Each cloud of rows lies close to a flat space through zero, with a little noise off it, and is much wider in some directions of that space than in others. After each cloud: how many dimensions does that space have?

[[ -28   32  -26   49  -21   21  -19  -21   36   11   37   -7  -18   41
   -20   58  -19  -39    2]
 [  19   23   26   24   16  -45   57   -2   -1   15   -8   10    3    5
    -5   25   35   15   14]
 [ -34  -28  -14  -49   11  -17  -18   -9   99  -57    5  -27   43   -1
    -1  -19  -45   -8   16]
 [   3  -30   28  -46   14   -1  -13   16  -52  -35  -15    1    5  -16
    15  -56   11   21  -10]
 [ -19   -5   15   -2   11  -11    3   -3   17  -21   11   -5    8   17
    -8   -1    3   -1    6]
 [   4  -34   55  -45   40    6   11   33 -103  -50  -21   19   -9  -27
    31  -75   37   54  -24]
 [   4    2    5   19    1   -3    7   -1  -13   25    2    6   -3   10
   -15    6   12    7   -9]
 [  13   15   -6   34    7   17   37   11  -34   34  -13   25  -11  -18
    10   10   25   29  -13]
 [ -12   -6   -3  -36   12  -20    8    0   21  -47  -14   -3   30  -22
    11  -28  -13   27   -8]
 [ -27   18  -25   33  -18    5   -3  -21   82   11   31  -15    8   29
   -17   54  -19  -45   30]
 [  -6   -8  -13  -30   11   -7    4    7  -13  -25  -26   10   31  -33
     4  -46  -10   58  -42]
 [  23   21    8   -1   -9  -33   18   -9    3    3   -6   -6   -1    0
     6   20   12  -16   23]
 [  33   21    2    9   10  -16   58   12  -33   18  -32   22    6  -39
    22   -2   34   41   -3]
 [  -6   21   -2   -9    3  -44    2  -15  -23  -24  -14    5   23    2
   -23  -18   -8   52  -55]
 [ -16    6    6   44  -10   56  -25    3  -51   24   34   10  -48   33
    -5   24   14  -30   -3]
 [  39   12    8    9   -3  -10   21    4    2   23   -9   -2  -26   -9
    21   30   12  -30   38]
 [  -5   29  -40   49  -27   19  -21  -19   30   45   20   -4  -20   25
   -25   54  -27  -30   -9]
 [  -7    1  -15   25    9   16    9    1   43   18    8    1  -10    7
    -5   28  -15  -10    5]
 [   9   51  -13   61   -8  -30   29  -22   21   41    9    5  -12   29
   -30   65    1    0  -13]
 [  10   20  -13   36   -9   10    7   -4   -2   39    5    6  -18    9
    -8   33    4   -9   -1]
 [ -10   -2    6   -7   22  -36   24   -7   67  -23    1   -9   18    6
    -5   12  -13    5   11]
 [  -2   39  -30   28   -4   -4   25   -9   17    4   -5   11    3  -12
     2   31   -9   21  -19]
 [  12   -8   -7   13  -14   29   -1    9  -30   42   -5   10   -4  -10
     1   -5   19   -5    6]
 [  -1   11    3   14   -7    0    5   -2  -31   13    2    8    1    6
    -8    1   17    9  -11]]

8

[[ -8  26  13 -14  27  33  19   1   2  25   8  45  11  25 -11  25  30 -45
  -32]
 [ -8  -7 -10  24  21   2  66  35 -18   0  -8  34 -21  12   5  20 -20 -60
  -24]
 [-15   5  14 -14  24   1  28  -3   4 -12 -13 -13  10 -12   2  18  -6 -18
    3]
 [  6 -35 -16  31 -30 -36   2  -8   8 -37  16  46  -6  26  30 -33  23  41
   38]
 [ 20  31  19  30  -8  14  -4  -4  -2   6  12  25  -8  12 -13   1  57  49
   -9]
 [  9  21  10 -22  30 -14  29   0   1   9   5  10   7   9 -11 -17  -7 -22
  -35]
 [ 27  10  22  25  19  34   7  25   0   6 -52 -41 -12   3 -12 -20  -3 -10
  -28]
 [  5 -29 -15  -3 -27 -22  -3  -7   9 -12 -24   5  -7  -1   6 -37 -18  17
   -3]
 [  1 -23 -22  34 -18   9  -6   8 -17 -30 -25 -16 -11  14  23  24 -37 -47
   33]
 [-12 -20 -16 -11  28 -24 -18  23 -25   6   6 -39  14 -34   1 -18 -64  15
   -3]
 [  0 -34   8  -4  26  43 -50  27  -8  11 -36 -58   7 -10 -29 -12 -14   1
   18]
 [  9 -34  -7   7  -3  19 -12   6 -13  -9 -43   7  -5  20 -28 -13  -8 -15
    0]
 [-21 -38 -12   9  31 -12  16  32  11 -16 -22   3  14 -10  60 -39 -38   1
    1]
 [  5   9  17  -9  10   9  -4   4   6  18  12 -34  19   0 -16 -13  10  -6
  -12]
 [ 10 -17  19   6  26  16 -28  -1  -3 -27 -16 -32  19  19 -13 -11   9   4
   40]
 [-40 -57 -33 -17 -23 -31   4 -11 -18 -25 -13  32   7 -27   1  14 -38  20
   26]
 [ 30  75  17  40 -11  10  62   0   6  12  27  31 -32  32  13  32  46 -45
  -39]
 [-25 -13   4   3  32  28  15  27 -24  10 -32  -6  26 -17  -7  15 -25 -15
  -27]
 [ 35  -5  -7  39 -29 -17   8  -2 -16 -18 -23  13  -6  33  -8 -38  -4   8
  -20]
 [ 10   8 -11  40 -41  -1  25  11 -16   6 -13 -20  -9  -3   5   5 -20 -17
  -28]
 [  1   6 -18   0 -11 -34  12 -17 -13 -24   4  19 -15  -3  13  18 -28  -5
   11]
 [  4 -22 -25 -23 -18 -20 -47  -7 -12  -1  18 -44 -27 -17 -23  15 -44 -11
   44]
 [-10  -1   9  -4  26  27   4  19   9   2 -41 -43  -5 -28  15  12 -25 -18
   -3]
 [-29 -13 -16  -5   3  -1  14  27 -26  23  15 -39  10 -39 -10  30 -50 -28
   -9]]

12

[[ -4  18  59  -3  17 -26  33  20 -73 -20  24  -1  -8 -26  27  52 -23 -28
  -14]
 [ 39  20  25  53 -24 -14  27  38 -20  40 -22  21  20 -10 -21  29  76  55
  -24]
 [ 33  56 -58 -67  38   5 -23 -13 -44  15   5  60  43  -4 -11  48  28 -89
  -11]
 [ -1  39   7  31  26 -40  36  58  -6  11  -4  32   6  -4  -7 -10 -16  44
  -38]
 [-10 -24 -21  23 -38  13  39  82  -1  -7  24 -64   9   3 -30 -19  17  -2
   24]
 [ 42 -24  25  31  49 -16   6   2  30   0 -11 -41  -3  22 -43   1 -12   8
  -38]
 [ 55   0   3  49  48 -32 -32  -2   0 -27 -21 -36 -11  37  -8   5   0  18
  -31]
 [-54 -26  27 -47  17  -8  -3 -16  25 -21  16   5  15   3  34  40  -9 -39
  -46]
 [ 36   7 -34  28  60 -50 -11 -24  38   6  29 -26 -29   0 -13  56 -21 -34
   -8]
 [ -7  40 -26  42 -19  48  21   5  -6 -41 -17  19  -3 -14  39 -28 -22  44
   -7]
 [ 35 -47  53   2   9 -52  16 -64  30  39  12 -45 -36  -8 -33 -21   3  18
   12]
 [  1 -48  42  -6  52 -29  66  16 -16 -35  22  42  72 -21  33 -47  -3  17
   75]
 [  8   8  -6   5 -28  13 -45 -46 -25   0  11  -4   2 -12  29  88  63 -20
   -2]
 [ 14  17   9  12  18 -10  50 -22 -27  23  62 -17 -60   9 -10  38  31 -44
    7]
 [-11 -22 -23   6   2  21 -75 -58  52  27 -27  -8   1  14 -19  19   7  35
   -4]
 [  6   7  -8  19  11  23   6 -28  -2  -3  -4  -3  -6  34  -6 -40  23  39
   -5]
 [  0  24  10 -25  69 -58  52  16 -16 -18  29  15  26  -2  12  -9 -17 -11
  -42]
 [ 24 -16 -57  26  59 -26 -45  -8  13 -22   3 -18  17  47  -5 -29  12  28
   24]
 [-44   0 -21 -49  53 -23   2   7 -43 -15  72   0  54 -18  14  69  -9 -45
   18]
 [-51 -34   0   5 -34  48  -9  50  -1 -13  -5  27  -6   6  21  -9  -2 -10
   69]
 [  9 -50  24 -21  10  13  -6 -44  71  16 -23   4 -27  -5 -21 -10 -39 -32
   12]
 [ -7 -10  -8 -39   2  36 -21 -48 -28  10  10   2  28  -8 -14   7   6   1
   20]
 [ -6 -19  31   8   3  12  -9  -8  -9  13  15 -21  -6   0 -11  86  19 -23
  -13]
 [-73 -18  28 -22  15  -7 -19  42 -79  28  47  37   9  12  12  22  23  21
   66]]

14

[[-53 -43  32 -53 -32  53 -21  12 -48   9  -8  12  19 -36  11 -14 -26  38
   -5]
 [ 38  -3 -32  22 -14 -26 -13  36  -7  14 -33  39 -13  44 -11 -13  26  10
  -24]
 [ 35 -28   0  -2   8 -13 -26  -4 -47 -30  27   1  96  -9   3   5 -37  -7
   59]
 [ 47 -21  30  33  18 -32 -28  21  36 -16  32   6  36 -21 -27  26  13  11
   11]
 [ -8 -40  24  10 -15 -16 -20 -24   2 -19  36  40   8 -10   8 -24 -70  26
  -39]
 [-16   2  -8  40 -59 -32  14  33  26  33  21 -35 -75 -14   0 -74  26 -10
    0]
 [ 10  -2  32 -10  29 -33 -18  11   9  41 -27 -26 101  -9   1  11  16 -66
  -35]
 [ -5   2 -14 -15 -12  19   3 -21  10  29 -28  35 -53 -10  46 -47   0 -14
  -26]
 [ -1  11  29  -3  17 -41  20  57  38   6 -44  14  16  57 -36 -14  46  -8
   33]
 [-12 -13  -2  13  26 -14  -9 -59  12 -59  45  21  49  12 -22 -35  -1  43
  -34]
 [  3 -38  22 -22 -40 -22 -39  -9  17  25  26  41  -9  -7  13  26 -19  -6
   -6]
 [ 71  -8 -23   1  57 -50  -4  18 -10 -15   0  17  60  22  43   9  30  18
    6]
 [-72  41  -5 -38 -30  58  76  30  55  42 -59 -45  67   9 -23 -53 -32  31
  -54]
 [ 15  23  13   8  57  31  45   9  13 -12 -11  23 -15  44  15 -13  19  -9
   14]
 [  0  15 -28 -28  -9  -4   1  11  22  25  25   2  -8 -22  11  20  -6  13
  -21]
 [ 38  -3  13   7 -11 -31  22  67  35   8 -26  32  21  36  -8  14 -18  -8
  -27]
 [ 33  11 -43  76 -11   9 -34 -26  -1  -2  49 -26 -60  26 -48   7 -16  28
   14]
 [ 31   2  -2  28   7 -20  -6 -25  12 -25  12 -33  12 -42   1  31  29 -17
   52]
 [ 24  -1 -15 -31 -12   2 -31  10  -5 -39 -10 -51  44  15 -45  14 -32 -25
   26]
 [-37  47 -20 -20  24  50  34 -13 -12  -1   9 -40 -50   6   3 -34   7 -36
  -14]
 [ -5  -9 -19  50 -79  -8  13 -38  17 -25  31 -20   7  46 -44  13 -33 -15
  -36]
 [ 82 -22   1  28 -11 -17 -21  45 -13 -43  13 -18 -82  13   3  67 -16 -21
   12]
 [-20  19 -17   4  23  13  42  23 -26  49 -45   6 -33 -24  58  -2  -6  69
   29]
 [-22   1 -15  29 -29  11  29   3 -33   2   8  30 -45 -46  25 -10 -55  44
   -6]]

17

[[ -1   1 -13   7 -15  -2  14   5   8   6   9  -3   4 -11  14   7  -1 -27
   20]
 [ 14 -15  27 -39  43   7 -25   9  -6  -1 -19  13 -29  38 -37 -33 -15  34
  -38]
 [  5  39 -47  49  41  -2   3   0  30 -27   8  -2  10  11  60   7   9 -70
   29]
 [  7 -37  -3 -28 -12 -44   8  38 -13  34  26   2 -33 -33  15 -26 -18   2
   13]
 [ 14  36 -28  42  25   6  -4 -20  21 -32  -4  -8  16  16  29  15  16 -37
    6]
 [ 11 -37  17 -32 -56 -22  14  23   0  22  16 -26 -21 -34 -19  -7 -10  22
   -6]
 [  7  25 -33  24  45   7   9   1  23 -30   2  12  20   8  21   2  -1 -45
   21]
 [-11 -17  19 -19  25   9 -24  -9   7  -9 -30  32 -12  32  -9 -25   7  -1
  -14]
 [ 33  11   3  -7 -22   6   3 -17 -43  45  -4  -7   5 -14  17  48  11   1
    0]
 [ -4   0   0  -4  20   5  -5  20   2  10   6   0 -18  15   0 -11 -20  -8
    4]
 [ 19  56 -34  45  66   0  -7 -19 -25 -17  10  -1  25  10  20  17   4  11
    2]
 [ 23  22  -1  15 -19   2  -2  -7 -16  17   7 -31 -12  -1  19  31  10   3
   -6]
 [ 17 -14   7 -43  16  16  15  19  -6  18 -10  15   4  -5 -40   3 -29  -5
    2]
 [ 17  22 -20  15  27  -1  -4   3  -1  -1   9  -5   2   6  20   6   0 -19
    7]
 [-10   7  -6  19  48  -7 -25 -19   4 -29 -16  28   3  26  19 -23  20  -1
   -8]
 [-33 -49  43 -45  12  -7 -31  15   6  -7 -15  16 -35  29 -49 -69 -16  66
  -34]
 [-11 -11  15 -24  27  27   5   0  32 -51 -25  17  19  23 -69 -24 -17  23
  -24]
 [ 14 -15   9 -19  19  -8 -18  -4  15 -23 -17   6 -21  19  -8 -27   8  11
  -30]
 [ -4   5  16   9 -43   9  -6 -52 -13 -10 -27   3  31  -4   3  33  41  14
  -16]
 [ 20 -40   4 -40 -11 -18   6  40  23  12   8  -7 -42  -7  -8 -29 -24 -17
   -3]
 [-46   4 -26  40   9 -14   5  23  33 -23  30  -7   1  -5  25 -33 -16 -25
   36]
 [  1  -4   4  -6  20  -7 -19  -2 -20  15  -9  14 -16  13  15  -9   7   7
   -9]
 [ 34  -1   8 -13 -10  -5  -9  -4 -28  30  -4 -12 -19  -4  17  21  10   3
  -11]
 [ 29 -18   8 -20 -19 -28 -13  -6 -35  42  -4   2 -30 -13  31   7  19   3
  -12]]

8

[[  3   8  -9 -19  19 -12 -32  14 -30 -24  12 -10 -10 -14 -36   4 -19  -5
  -38]
 [-10  16 -14 -24   8  -4 -30  11   0 -18  17  -9 -16 -26 -14  11 -36   7
  -36]
 [ 33 -42 -30 -11 -30   4  47 -42  31  33 -15  14  21  57  39  -5  24  -2
    9]
 [ -7   2  28  45  -9   0  51  31  59   9  -3  30  11 -24 -15  23  13  18
    0]
 [  0  22   2 -29  -2   1 -21 -18 -40  -6   4  -8  -1  -9  28  -5 -28   0
   26]
 [ 27  -5 -23 -30   4  -3 -15  -9 -37  -8  -4  -3   2  18  -3  -7  -3 -13
  -10]
 [-15   9 -13 -31  -6  12 -46 -40 -28   4   4 -35 -22  13  43 -25 -10 -16
   32]
 [-20  17   0 -19  15  -1 -40   9 -18 -21  14 -16 -22 -27 -19   3 -29   0
  -23]
 [ -9 -40   7  34 -14  14  26 -35  35  36 -12  -9  12  50  26 -16  50 -10
   33]
 [ -7  21  52  14  22 -15  13  19 -50 -20   4  11  29 -25 -28  18 -10  18
    1]
 [-16 -23   1  81 -12  22  29  46 113  21 -20   8 -24  -3 -21 -10  66 -14
    7]
 [  1 -11  29  35   7 -11  40  16   5   5  -5  16  28   5 -27  14  25  10
   -6]
 [-24  15   3 -16   3   1 -28  -4  -3  -7  17 -15 -13 -19   6   0 -25   7
   -3]
 [  0 -33  46  58  -6   3  69 -10  15  29 -18  16  45  38   5   1  59   7
   37]
 [ 14  10 -14 -29   3  -3 -25 -11 -36  -7  -4  -4  -6   3  14 -10 -18  -9
    7]
 [  0   2 -43 -37  -1  11 -52 -14   3  -6   4 -22 -40  -1  15 -17 -18 -18
  -10]
 [ -1  -4  -6 -18  -2  -3  -6 -18 -18   2   5  -7   6  12  15  -1  -8   1
    0]
 [ 19  -4   0  15   0   2  13  14  -3   3 -17  10   5   8  -7   1  19 -10
    6]
 [-22  31  18 -29  15  -8 -31  -2 -41 -24  24 -13   1 -38  -5  14 -50  20
  -15]
 [-16   1 -16 -27 -11  20 -50 -59 -23  16  -1 -42 -24  28  63 -35   5 -21
   55]
 [ 13  -4   3   2 -10  -5  43   5  16   6   0  25  20   2   2  17  -4  15
   -6]
 [-11  11 -37 -57   1   5 -72 -31 -25 -12  20 -36 -34  -4  24 -17 -42  -6
  -12]
 [ -1   3  20  32   4  -5  32  31  19  -2  -3  20  13 -18 -26  18  10  12
  -10]
 [ -1   9 -38 -24   1   3 -47  12  15 -12   3 -14 -42 -14  -1 -13 -17 -17
  -13]]

6
